The same things were measured in two ways. Each way mixes the same 11 hidden numbers, adds some noise and spreads widely along 7 directions of its own, which tell nothing about the thing.
(in the rows, 128 means zero)
Some things both ways: the first way, then the second way.
[ 80 139 115 131 157 117 103 216 120  80 119 147 139 119 132 122 127 115
 128 163 118 140 133 120 145]
[211 168 140 126 109 171  91 143 187  94 142  90  95 158 158 115 135 120
 180 104 124 130 106 110 119]

[153 124 175 132 158 144 154 117 121 105 102 149 146 119 135 161  59 105
 172 168 160 110  84 128 144]
[139 135  90 148 109 126 115  96 127 117 141 168 117 149  72 158  81 138
  81 110 174 119 160 121 178]

[173 134  98  77 139 170 112  66 183 128 134  50  81 127 130 168  90 138
 108 149  84 171 123 179  82]
[153 145  80 120 159 157  98 120 110 117 130 136 113 113 137 148  78 152
 154 164 152  84 151 128 113]

[111 139  91 109 141 118 113 170 148  89 142 162 133 159 154 146 160 143
 155 156 130 123 125  97 118]
[106 155 162 155 151 160 203 140  89  79  65  87 158 143 137 129 131 118
  92 149  87 176 103 148 123]

[118 153 130 112 152  36 109 210 158 135 188 144 111 139 123 108 139  50
 207 217 136  65 113 122 126]
[147 170  52  96 156 157  88  86  73 107 120 116 129 128  94 127 130 140
  95 131  95 102 146 100 145]

[128 141  43 135 141 112 106 107 199  99 138 101  66 146  99 161 122 164
 147 143  69 123 151  81 139]
[120 124 140 111 151 124 138 129 124 114 153 109 131 140 128 120 116  78
 128 124  88 133 107  99 131]

[147 128 176 135 141 153 149 122  92 143 109 151 137 122 128 120 117  56
 146 148 186 111 104 139 125]
[127 150 145 178 124 138 175 127 142  88 148 116 124 192 127 140 146  92
 175  88 185  97 112 105 108]

[134 114 131 165 127 178 153  59 155 155  94  98  38 106  97 115 115  83
  86 135 130 126 183 113 139]
[180 118 103 103 114  94  80 109 192 126 134 136 123 104 166 126 117 152
  89 124 124 169 137 112 168]

[110 172 105 167 120 165 124 127  91 114 112 129 111 167  99 121 147 165
  89  69  78 142 191  95 180]
[135 153 155 137 110 123 112 122 162 117 134 126 132 112 146 123 148  95
 139  98  94 142 101 124 148]

[152 126 109 113 126 109 158 101 127 142 102  75 110 162 133 133 129 131
 143 133 119  71 151 152 130]
[152 180  73 144 152 144  91 122 104  92 127  99 146 118 112 129 133 128
 114 147 133 147 140 162 107]

[152 155 138 133 132 165 137  81 153 158 159 130 102 138 117 120 156  85
 117  95 138 110 132 124  94]
[123 107 137  92 136 109 125 164 134  90 145 138 136  67 159 115 172 101
 156 140 103 142 114 137 104]

[146 116 106 133 170  60 153 143 199 117 162  92 111 154 137 135  84  94
 214 169 117  37  86  99 128]
[127 160 184 154 100 167 175 153  74 118 129 133 132 148  67 139  87  73
  91 104  31 108 113 158 134]

[145 120 136  75 141 118 146 114 118 129 115 111 135 124 156 138 138 109
 138 143 128  97 119 154  98]
[111 122 155 134 142 142 133 150 100 105 141 127 160  94 137 133 125  78
 159 161  95 140 108 177  91]

[145 173 113  98 130 131 132 120 103 186 149  99 162  92 164 144 161 117
 108 124 115 137 142 159 111]
[108 138 164 151 105 126 113  94 187  99 146 146 141 133 107 138 110  94
 158 108 155 148 110 124 190]

[119 144 122  83 155 100 115 188  94  93 101 147 174 115 156 160 129 147
 154 158 118 112 126 149 132]
[109 154 140 152 133 201 181 138  38  67 128 123 138 156  63 161  94  93
 198 145 122  75 135 149 106]

[101 107  89 142 120  73 138 126 204 135 132 106  23 141 112 104 170  78
 130 177 103  54 156  94 130]
[132 144  89 111 184 133 110 118 154  92 158 101 148 144 100  95 133 109
 192 106 161  62 158 100  83]

[144 126 174 139 150 146 148 125  85 149 107 165 112 113 112 115 120  43
 161 130 159 104 161 110 143]
[138 149  95 122 121 134 123 141 123 101 153 152 109 110 136 144 139 144
 124 141 119 129 139 131 140]

[139 153 115 149 124 195 123  52 169 110 166 135  72 182  93 137 108 136
 115 122 129 142 108  64 122]
[131  96 118 113 128 135 137 140  95  90  97 146 144 116 121 154 124 129
 113 140 122 140 136 137 121]

[128 159 154 146 136 139 139 135 109 177 177 136 165 132 129  94 119  90
 138 120 160 118 110 119 132]
[196 151 154 149  93 135 133 148 176 107 119 103  90 156 152 118 141 113
 110  71 130 165 108 105 138]

[152 170 119 181 147 167 142 102 112  51  94 146  98 167  89 162  99 159
 127  93 101 119 151  75 182]
[159 173 136 128 122 150 116 158 114  62 178  96 134 117  98 100 156  50
 169 127 119 133 100 150 100]

[139 130 154 164 120 141 147  89 133 178  91 116  67 110  97 113 134  45
 113 170 178  88 125 145 128]
[131 133 125 113 105 147  96 113 159  48 131 145 161 137  88 139 157  98
 174 120 163 116 116 129 149]

[142  99  67  99 149 134 139 116 175 116 115  81 124 163 138 177 122 141
 170 118 105 106 120 161  95]
[ 79 135 116 150 120 128 166 153 100 123 129 186 133 119 124 187 119 133
 118 137  83 111 144 147 141]

[151 128 147 175 138 201 146  62 149 131 132 110  74 132  93 141  78  64
 116 142 147 153  85 113 124]
[124 126 116 105 161  87  95  98 176 109 146 120 144 149 136 111 115 118
  54 134 151 117 108 100 138]

[157 100 102  95 144 133 132  94 195 144 102  53  98 105 133 158 100 107
 133 153 114 122  96 209  76]
[141 144  95  90 156 147  97 159 125  91 144 140 126  89 121 123 115 127
 136 165 109 101 139 143 107]

[120 151 121 110  98 153 133 106  15 248 127 114 189 117 102 117 155 115
 128  63 113 154 182 167 152]
[ 95 147 107 136 117 136 111 135  88  86 113 160 127 116  96 174 136 135
  59 150 108 168 120 157 163]

[149 168 105 133 110 106 148  96 123 199 123  85 138 124 126 126 160 140
 108 109 131  80 155 161 130]
[ 71 103 107 103 172  54 104  90 137 107 167 109 171 111 118 120 158  43
 157  98 126 145 114  76 141]

[134  91  97 125 143 155 137  90 146 134  67  58 137  90 114 146  76 139
 104 112 123 139  82 181 106]
[168 130 143 105 132 150 128 145  85  96 141 100 113 163 104 115 107 123
  33 140  79 137 115 137 109]

[116 134  87 136 118 162 129  84 157 154 129  94  88 147 121 119 143 156
  84  86  81 130 173 104 135]
[ 88 113 130 136 129 118  92 117 131 113 146 146 140 103  86 154 126 102
 179  92 126 136 148 135 144]

[126 156 153  99 143 140 123 123 167 111 207 141  92 144 123 118 113 102
 142 145  91 142 145 119 111]
[174 118  87  98 113 138  44 158  92 125 149 153 112  23 122 145 123 101
 197 131  96 140 154 167 111]

Other things, the second way, with their names:
(139): [113 129 114 121 138 164 154 165  54  76 138 142 138 137  74 164 106  98
 149 149  99  91 141 146 100]
(99): [123 128 122 131 162 135 148 144  87  89 150 104 154 150 113 134 115  63
 170 136 129  82 119 127  68]
(311): [124 118 121 143  92 113  73  95 144 128 132 157 132 109 117 163 139 114
 115  96 123 192 126 137 184]
(3): [180 172 137 135 130 176 113 145 132  86 148  94 102 158 109 106 124 111
 149 110 141  98 120 129  96]
(262): [115 103 159 105 174  64 146 138 213 113 143  90 141 158 210 104 148  62
 125 111 124 140  68  58 110]
(169): [130 122 150  99 149 149 112 124 116  83 126 117 138 106 144  93 165 141
  63 170 126 164  99 162 107]
(148): [112 151 138 137 141 150  93 109 121  92 107 110 139 128 110 137 133 111
 125 124 125 151 109 140 139]
(267): [152 143 125 123 165 152 112 147 127 100  96  86 127 130 161 126 120 133
 121 148 115 145 114 135  91]
(428): [179 110 121 120 108 121 123 134 133  94 142 132 136 136 124 129 119 110
 125 119 148 112 133 131 110]
(206): [138 147 163 139 138 163 107 132 119  96 125  99 110 127 111 113 122 131
 113 122 133 150 118 153 116]
(94): [170 141 145 133 134 173 123 160 106  96 107  96 101 169 149 138 130 138
  69 143 110 161  98 142  94]
(177): [130 114 110  91 131 117 116 157 118  67 157 137 133 132 119 138 161  91
 103 144 118 147 106 117 122]
(135): [118 138 109 141 152 120 157 132 135 123 153 122 141 136 136 128 130 106
 146 119 108 143 144 118 123]
(339): [133 167  65 133 137 116  68  71 134 118 141 124 144 110  82 116 138 125
  88 102 137 167 154 123 179]
(436): [132 150 150 169 135 137 174 118 119 109 111  96 121 168 129 132 103 106
 101 111 136 157 113 116 139]
(424): [148 139  90 104 140 124 113 161 184  92 157 152 116 123 111 129 112 126
 166 116 147  80 159 104 125]
(150): [156 143 136 139  81 171 111 121 157  80  83 158 124 105 111 152 122 159
 135 125 143 174 136 153 191]
(329): [130 146 170 131 136 158 120 143 156  57 117 100 135 168 105 123 114 109
  95 148 142 158  93 147 130]
(412): [162 174 207 158 100 199 119 160 147  47 107 109 117 124  82 107 112  82
 162 122 174 123  87 181 116]
(231): [119 122 105 111 146 123  99 135 157  80 122 134 123 121 118 146 132 147
 165 115 162 107 150 111 124]
(325): [156 177 107 145 142 141  88 115 170  85 136 105 104 178 107 132  96 148
  96 123 188 102 128 114 132]
(127): [ 87 123 198 119 188 106 194 119 167 109 135  73 137 191 183 102 107  77
 113 129 103 102  63  63 112]
(93): [130 153 143 127 142 168 146 143 125  94 105 109 105 135 106 129 109 140
 157 103 106 114 142 111 133]
(405): [135 172 154 172 139 170 131 111 136  91  73  80 132 184 140 133 144 125
  80 117 140 177  84 134 129]
(248): [181 146 118 147 112 174  91 177 152  90 132 135 101 122 116 150 112 118
 195 120 164 127 140 156  99]
(89): [126 130 100 141 191 107 173 138 184 129 104 106 124 142 173 127  86 162
 186 106 164  66 174  80  90]
(194): [103 125  79 145 146 112  85  97 139 137 164 165 156 111 125 152 148  83
 189 108 160 108 138 123 121]
(221): [ 71  91 118 113 173 123 184 130 104 102 105 138 137 143 113 154 110 136
 137 123 121 113 156  88 132]
(225): [129  98 152 138 105 151 161 154  86  97 122 158 122 128 109 165 108 105
 128 135 125 141 126 147 128]
(200): [109 159 155 133 153 143  82 110 108  53 123  67 146 157 122 126 164 101
  81 155 139 180  65 154 108]
(324): [140 136 106 119 145 163 149 142  71  80 117 120 142 142  81 127 125 111
 119 132 117  98 144 135  97]
(29): [134 151 188 160 158 130 149 128 165 124 125  58 120 181 183 114 133  76
 169  81 117 119  77  91  87]
(98): [106 140 174 165 116 165 194 160  99  85 162 131 126 149  90 149 117  68
 238 103 123  87 129 134 108]
(165): [145 133 153 117 125 141 128 153 154  98 180 137 115 100 128 103 125 103
 165 138 128 130 126 144 122]
(440): [ 86 117  95 124 159 124 132  97  94 117 106 153 126 150  87 168  82 156
 104 115 149  55 162  97 137]
(211): [117 130 125 101 150 145 192 185 108  70 121 147 151 114 103 138  86 109
 159 163  85  60 149 135 101]
(179): [109 121 158 134 185 111 121 116 125 135 126  81 130 150 198 138 101 102
 115 150 117 124  77 111  85]

Some of these things the first way, each followed by its name:
[135 130 132 113 131  90 136 112 127 159  96 145  99 114 119 120 180  89
 143 115 127  44 150 125 117]
(169)
[ 93 128 154 130 125 147 112 147 113 164 173 166  85 123 110  89 142  38
 137 166 130 162 152  98 141]
(148)
[ 70 146 173 144 142 122 153 182 102  68 149 209 123 135 118 134 142  82
 147 167 148 102 120  88 157]
(428)
[ 66 136  70  89 126 151 105 181 133  90 159 115 164 112 153 175 164 149
  99 137  88 211  94 182  92]
(211)
[167 133 107 144 128 152 131  44 162 187 111 108  97 150 120 109 114 145
 120 113 150  78 127  66 126]
(221)
[131 151  87 167 122 173 106 108 105  91  72 131 124 213  97 140  96 216
 118  97 103 129 137  67 185]
(405)
[101 101 179 101 141 133 128 151 133 183 168 159 108  72 144  81 140   7
 139 161 142 145 131 132  98]
(206)
[109 158  55  89 113 106 114 134 136 162 177 104 136 128 137 148 173 166
 135 124  68 148 177 134 128]
(436)
[106 173  63 137 128 119 114 154 152 119 170 125 150 161 127 162 158 164
 142 125 110 130 106 118 123]
(262)
[145  74 133 143 144 118 144  95 145 143  27 112  91 139  95 122  66 120
 167 142 151  48 126 118 154]
(94)
[ 88 130 156 125 152  91 135 203 147 126 145 162 143 135 143 131 126  91
 179 166 133  73 112 140 134]
(440)
[153 168 114 125 143 178 116 120 122  98  65 118 177 147 158 164 107 220
  89  97 131 132 116 149 128]
(150)
[145 137 142 149 146 157 122  91 180 197 185 114  84 130 129  73 113  50
 128 138 142 122 124  73 111]
(93)
[ 66  72 129 124 131 107 119 190 133  90  49 169  79 124 119 118 129 119
 142 177 111 107 179 125 169]
(267)
[107 131 119 132 141 155 132 138 156 155 200 104 109 121 125 140 116  48
 145 156 114 168 108 149 108]
(325)
[130 110 132 105 112 117 135 121 115 185 113  94 113  88 133 106 141  74
 116 162 131 142 147 185 116]
(339)
[ 92  83 106 129 155 105 127 176 168  96  82 150 111 102 138 166 116 100
 169 187 135 105 105 134 128]
(329)
[134 122 133 158 124 121 144  83 135 184 121 102  48 122  86  85 122  60
 129 130 107  87 178  97 160]
(3)
